The rows come from 4 hidden closed curves, with some noise, and rows from the same curve form a group. Each curve winds through 8 dimensions. The rows are also pushed far along 5 directions, which tell nothing about the answers.
In the rows, 128 means zero.
Known rows, each followed by its group:
[143 128 133 127 148  92  96 125 146 111 120 127 144 134 135 155 116 121
 139 135 122 155 115]  mil
[160 117  75 129 175 154 171 144 146 119 154 157  85 147 199  89 147 132
  84 121 122 131 147]  siz
[120 138 144 116 124 142 129  95  96 144 133 112 120 147 117 117 106 124
 127 142 126 129 135]  Vobuf
[103 123 124 153 121 139 126 108 141 127 140 141  97 136 110 103  48 111
 142 131 152 104 114]  Vobuf
[116 129 126 145 152 130 137 104 125 123 148 125 112 140 108  98  68 122
 146 127 142 128 116]  Vobuf
[133 129 102 129 140 128 103 151 210 123 129 135 127 133 172 134 137 128
 147 108 128 156 116]  siz
[141 148 111 116 128 147 140 152 143 143 129 121 128 139 145 129 144 129
 113 117 132 117 134]  Vobuf
[152 133 117 131 125 158 128 140 148 133 126 120 120 127 173 137 149 123
 110 121 122 124 133]  mil
[121 101 135 120 135 111 110 135 164 126 100 122 137 114 151 135 122 106
 140 127 127 135 120]  siz
[130 158 125 127 108 140 137 112 141 131 133 131 149 124  83 122 117 157
 136 123 140 129 116]  dorav
[137 129 142 106  94 143 174 131  92 148 108 131 141  99 110 114 170 135
 122 143 136 124 147]  dorav
[120 140 125 119 128 136 139 143 107 137 111 117 134 118 130 120 151 128
 143 139 138 140 133]  Vobuf
[123 100 142 104 157 103 114 124  90 134 132 139 151 129  69 128 144 108
 164 111 116 172 135]  dorav
[125 138  99 143 162 128 118 171 176 127 129 128 100 142 131 122 118 123
 157  90 121 148 122]  dorav
[145 132 145 125  82 165 158 114 114 152 114 134 149  91 126 145 138 136
 107 139 144 101 140]  siz
[135 106 133 121 169  87  81 132 107 110 123 130 119 152 132 146 131  99
 142 131 100 171 127]  siz
[136 119 125 131 105 152 165 127 104 140 144 148 132 116 129 123 126 116
  98 129 153  81 142]  dorav
[101 171 121 146 108 139 125 124 130 134 133 126 143 131  66 133  87 157
 141 122 148 104 107]  mil
[124 156 111 103 136 153 151 151 165 151 106 107 136 127  94 101 165 167
 147  96 110 156 128]  mil
[126 139 123 157 122 112 140 136 138 104 128 123 120 119 139 118  96 134
 119 142 150  96 112]  Vobuf
[114 103 155 134 142  96  69 135 109 118 116 116 148 122  95 165 122  94
 168 114 113 153 116]  Vobuf
[117 138 137 116 104 142 123  95 110 146 138 134 127 145 110 123  93 123
 130 145 145 117 129]  Vobuf
[128 163 135 110 120 137 155 116 114 139 120 112 140 124 111 116 157 170
 137 141 126 152 136]  mil
[145  69 114 129 122 151 194  85  95 131 157 197  61 136 171  65  91 104
  70 158 142  91 166]  mil
[122 142 100 119 141 167 176 121  72 139 146 128 106 151 120  83 129 142
  85 140 136  94 143]  siz
[155 134 152 110 109 134 135 106 132 135 122 102 174 115 111 147 167 155
 102 120 106 125 127]  siz
[112 147 130 143  95 121 138 143 164 127 114 115 135 113 144 137  97 134
 118 142 161  74 110]  Vobuf
[167 118 127 108 137 164 158 127 123 147 128 125 133 118 159 130 177 130
 103 113 109 139 152]  mil
[152 116 129 108 131 133 145 144 134 143 124 126 119 131 147 125 158 115
 121 115 114 135 146]  dorav
[ 93 149 161 114 112 105  83 115 151 141 110  74 170 138  58 151 116 146
 156 108 109 126 102]  Vobuf
[145 144 110 125 139 174 186 105  89 144 145 136 100 148 114  86 114 151
  80 132 124 102 144]  mil
[140 123 122 135 130 146 131 151 145 132 122 130 125 117 132 135 140 117
 131 102 121 127 131]  dorav
[102 172 111 128 121 120 135 169 181 133 109 112 147 119  80 119 130 158
 168 105 145 134 104]  dorav
[118 122  88 143 202 113  88 156 149 117 157 146  80 178 151 121  90  99
 163 104 119 172 126]  dorav
[121 133 132 147 119 110 102 128 133 102 119 118 154 115 129 153 116 133
 118 140 135 105 104]  siz
[121 177 122 153  91 158 170 130 134 132 129 124 141  98 114 128 133 185
 114 132 148  94 123]  siz
[145 144 103 115 142 165 148 137 161 143 129 113 127 138 136 108 159 154
 108  99 111 135 130]  siz
[133 140 112 120 166 123 102 125 125 108 125 112 150 140 103 127 162 154
 133 116  97 176 112]  siz
[127 129 118 124 133 137 142 155 137 133 114 132 149  99 103 124 164 139
 154 106 130 151 128]  dorav
[122 144  97 114 143 168 159 118 108 153 163 153  92 165 123  91 114 135
 121 127 139 131 150]  siz
[133 134 123 143 112 149 164 129  96 123 130 138 124 103 135 120 153 152
 102 138 132 107 139]  siz
[106 127 141 112 104 120 111 140 184 141  98 106 165 103 118 139 148 134
 160 114 134 134 114]  mil
[110 145 135 131 137 102  79 132 166 122 109 100 153 141  74 150  93 132
 155 105 115 136  92]  mil
[125 121 113 140 168 134 122 117 115 126 163 139  95 160 141 116 101 118
 125 120 120 136 136]  mil
[145 152 143 128 103 149 163 114 133 140 116 120 159  95 116 136 145 163
 116 129 133 120 131]  mil
[125 177 133 129 109 157 136 121 139 140 111  81 174 115  70 137 133 177
 119 108 121 109 105]  mil
[155 105 127 110 149 108 103 131 118 119 141 137 136 146 118 139 162 105
 128 113 101 163 133]  dorav
[106 124 138 133 136 129 114 116  80 129 133 118 123 138  69 119 114 123
 144 118 115 131 123]  Vobuf
[114 137 127 150 109 153 130 137 123 127 114 117 125 107 101 121 127 137
 132 113 127 112 116]  Vobuf
[124 135  94 138 146 155 172 105  75 129 165 179  65 158 135  79  85 127
 115 157 150 130 150]  dorav
[116 148 137 150 125 137 137 116 128 121 129 103 147 107 104 121 102 141
 142 129 149 116 108]  Vobuf
[123 138 131 135 106 145 136 123 131 133 125 135 128 113 102 123 140 155
 141 121 125 141 129]  mil
[121 125 165  94 134  85  88 102 117 142 134 121 157 147  90 156 129 118
 176 131 117 184 135]  mil
[127 121 142 138 109 113 102 157 175 125 100 106 136 113 167 160 108  94
 133 129 142  98 111]  Vobuf
[101 158 117 156  98 164 136 132 201 124  96 102 149  85 116 115 119 181
 139 113 140 108  92]  siz
[ 63 175 145 137  77 117 117 111 141 131 115  95 176 118   4 117  76 172
 163 123 158  89  81]  dorav
[140 115 122 119 148 146 149 117 119 133 133 128 127 126 124  98 129 118
 134 121 130 147 132]  Vobuf
[126  93 166 127 103 134 108  94 123 133 113 120 149 103 124 146 119 106
 133 132 123 122 126]  dorav
[140 155 130 129 131 126 149 116 125 134 135 123 117 145 123 127 113 154
 114 133 122 124 135]  siz
[119 123 139 131 109 118  95 126 124 128 129 128 145 129 129 152 107 101
 130 140 145 108 117]  dorav

New rows, each followed by its group:
[122 152 160 116 101 147 142 108 124 155 108  88 168 106  76 139 137 157
 133 114 120 117 124]  mil
[122 164 138 147  85 124 109 143 178 130 112 121 157 102 136 172 110 141
 146 133 159 110 108]  siz
[126 110  96 124 144 141 123 129 177 123 125 148 109 134 175 103 118 117
 130 132 136 146 123]  siz
[128 113 142 131 121 129 112 125 126 120 112 112 144 109  99 129 141 121
 138 111 112 136 115]  Vobuf
[ 89 166 103 112 143 129 127 143 140 140 130 129 118 155  83 102 131 166
 161 119 126 157 125]  Vobuf
[125 135 108 163 115 129 147 125 181 107 136 146 102 120 140 101  83 144
 120 128 147 100 107]  Vobuf
[119 125 114 133 155 119 123 135 132 125 139 151  96 145 109 112 122 135
 163 114 114 173 134]  mil
[114 127 133 140 109 146 159 112  98 139 138 147 129 113  81 112  98 134
 129 128 151 103 133]  dorav
[149  71 161 101 134 116 128  69  78 138 142 157 129 136 105 122 110  87
 125 140 116 154 150]  dorav
[111 132 154 164  86 105  96 123 150 107 108 110 132 106 143 155  74 113
 134 154 151  88  99]  Vobuf
[159 113 118 103 157 116 139 145 147 140 134 152 116 142 152 127 141 104
 138 116 125 161 148]  dorav
[136  78 160 116 128  87  72 123 133 130 133 130 141 139 145 176 110  64
 133 121 119 125 130]  siz
[120 114 128 118 130 157 118 120  86 137 124 124 135 122 120 120 149 111
 129 130 121 137 135]  dorav
[123 123 145 148 109 152 132 125  87 134 127 123 138 100 125 146 128 118
 125 133 137 107 133]  Vobuf
[143 120 122 107 114 126 147 148 118 131 114 144 127 117 156 122 164 112
 125 148 141 134 141]  dorav
[120 146 112 155 131 113 136 118 125 110 157 139  87 164 116 109  60 135
 104 138 139  85 117]  Vobuf
[122 176 121 120 123 162 161 135  86 137 122  82 133 139  70  97 161 171
 108 114 110 109 124]  Vobuf
[106 133 114 127 151  97 119 152 144 122 117 138 100 144 110 108 106 122
 174 128 133 164 121]  dorav
[101 142 123 200  89 109 137 127 163  93 131 146  78 115 167 121  24 131
 111 166 177  45 101]  Vobuf
[154 138  87 112 175 134 173 138  91 124 157 147  81 179 134  79 147 138
  92 129 111 140 152]  Vobuf
[138 123 116 123  92 157 140 137 176 135 109 130 138 106 151 126 138 128
 104 122 138  97 119]  mil
[142 111 134 123 103 145 133 116 146 139 125 136 131 123 141 132 114 113
 105 127 131  99 129]  mil
[117 130 125  94 156  89  95 109 116 124 146 139 131 177  75 119 133 135
 154 125 105 184 126]  Vobuf
[132 153  93 147 120 189 146 151 158 123 103 116 126 101 139 105 171 169
 115 109 116 131 115]  siz
[144 132 139 126 104 110 118 142 136 116 112 108 163 112 119 152 155 129
 108 126 122 103 114]  Vobuf
[103 175 110 122 128 141 168 124 117 143 143 109 120 157  86  89 102 166
 115 131 145  93 124]  Vobuf
[123 143 148 149  83 141 137 115 122 121 113 101 132 111 117 126 116 147
 101 136 128  78 113]  Vobuf
[115 122 156 117  99 123 112 140 113 135  95 104 171  97  66 142 161 126
 151 111 119 126 115]  dorav
[129 153 105 110 162 137 142 142  98 136 122 124 118 152  94 107 141 145
 131 123 113 155 133]  mil
[116 175 118 138 134 136 122 158 137 124 114  80 137 137  88 124 140 159
 136 104 113 122 104]  Vobuf
[120 124 128 158 127 113  92 124 120 109 143 139 107 141 119 143  91 113
 138 129 127 125 116]  dorav
[ 94 139 138 140 116  82  87  88 146 116 156 139 127 167  69 133  34 128
 143 136 142 107  99]  Vobuf
[144 128 115 145 131 111 143 159 147 103 114 131 119 107 172 124 143 127
 118 139 137 120 122]  Vobuf
[131 121 103 103 131 155 153 129 135 135 126 136 131 132 132  92 161 137
 102 124 125 125 132]  mil
[113 163 115 138 141 116 133 105 137 129 158 146 111 161  97 118  65 154
 143 135 144 136 120]  mil
[153  91 133 112 165  62  94 148 129 104 127 136 124 150 153 150 146  83
 125 128 104 154 131]  Vobuf
[139 114 131 127 149 104 120 123 144 108 118 126 123 125 164 127 136 128
 126 141 116 153 125]  mil
[ 98 152 134 153  89 181 142 112 119 139 124 115 160  86  99 130 117 158
 132 126 156  95 114]  dorav
[140 110 161 108 124 148 132  96  97 147 126 107 168 108 114 140 151 117
 133 124 122 143 137]  Vobuf
[120 157 134 128 102 156 142 123 145 148 128 101 134 129  97 120 114 150
 124 111 130 101 121]  dorav
[142  79 163 103 157 101 115  83  64 128 142 124 158 132  96 127 124  83
 141 134 117 159 138]  Vobuf
[129 162 141 136  95 131 141 132 159 130 102 113 148  95 139 144 138 163
 140 143 144 129 120]  mil
[123 152 114 104 143 138 120 143 139 136 105 101 152 139  75 117 157 152
 135 103 104 151 112]  mil
[114 126 127 116 140 140 137 131 109 134 125 110 132 127 135 112 154 131
 128 131 123 131 134]  mil
[103 148 104 123 142 134 117 124 143 138 137 134 108 163 119 109  83 130
 146 134 142 137 120]  siz
[120 130 139 147  82 132 118 153 151 121 100 126 156  77 128 161 166 146
 126 121 131 106 116]  Vobuf
[122 139 144 129 137 132 120 107  63 131 146 115 144 138  73 138 141 145
 126 121 108 135 133]  Vobuf
[122 126 132 118 121 139 122  77  99 127 142 133 152 137  98 119 105 137
 110 148 136 123 119]  siz
[136 136 140 123  86 145 128 113 131 143 132 130 150 123 133 151 120 126
 103 138 143  91 129]  Vobuf
[109 156 124 167 112 174 159 107 152 139 138 115 110 113 140 108  68 151
 128 131 159  89 119]  Vobuf
[128 144 114 142 131 137 131 137 163 132 130 145 128 120 119 130  99 133
 152 116 145 141 120]  dorav
[139 107 115 129 130 160 158 120 125 135 131 146 106 121 145  94 118 108
 123 127 138 127 136]  Vobuf
[100 139 137 148  89 175 145  95  90 136 125 118 140 103  72 112 106 157
 112 130 136  85 118]  siz
[114 132 114 102 138 133 141 146 166 148 117 125 116 138 134  99 144 135
 150 115 127 151 134]  mil
[155 116 112 120 132 167 186 119  91 147 145 168 109 120 133 100 136 123
 111 132 142 131 160]  dorav
[158  97 152 126 104 128 129  92  92 125 146 153 129 121 157 150 139 116
  86 149 120 112 149]  Vobuf
[137 128 107 119 173 127 149 123  92 132 158 137  89 176 129  92  90 102
 119 136 133 131 140]  Vobuf
[131 153 117 101 169 110 125 112 120 135 154 139 129 169  91 118 129 153
 156 124 115 190 137]  mil
[109 107 131  97 154 125 109  97 106 135 127 116 152 149  87 109 115 115
 132 127 118 142 118]  siz
[136 125  88 149 158 155 123 174 170 123 132 141 104 123 194 130 139 113
 131 107 133 137 128]  dorav
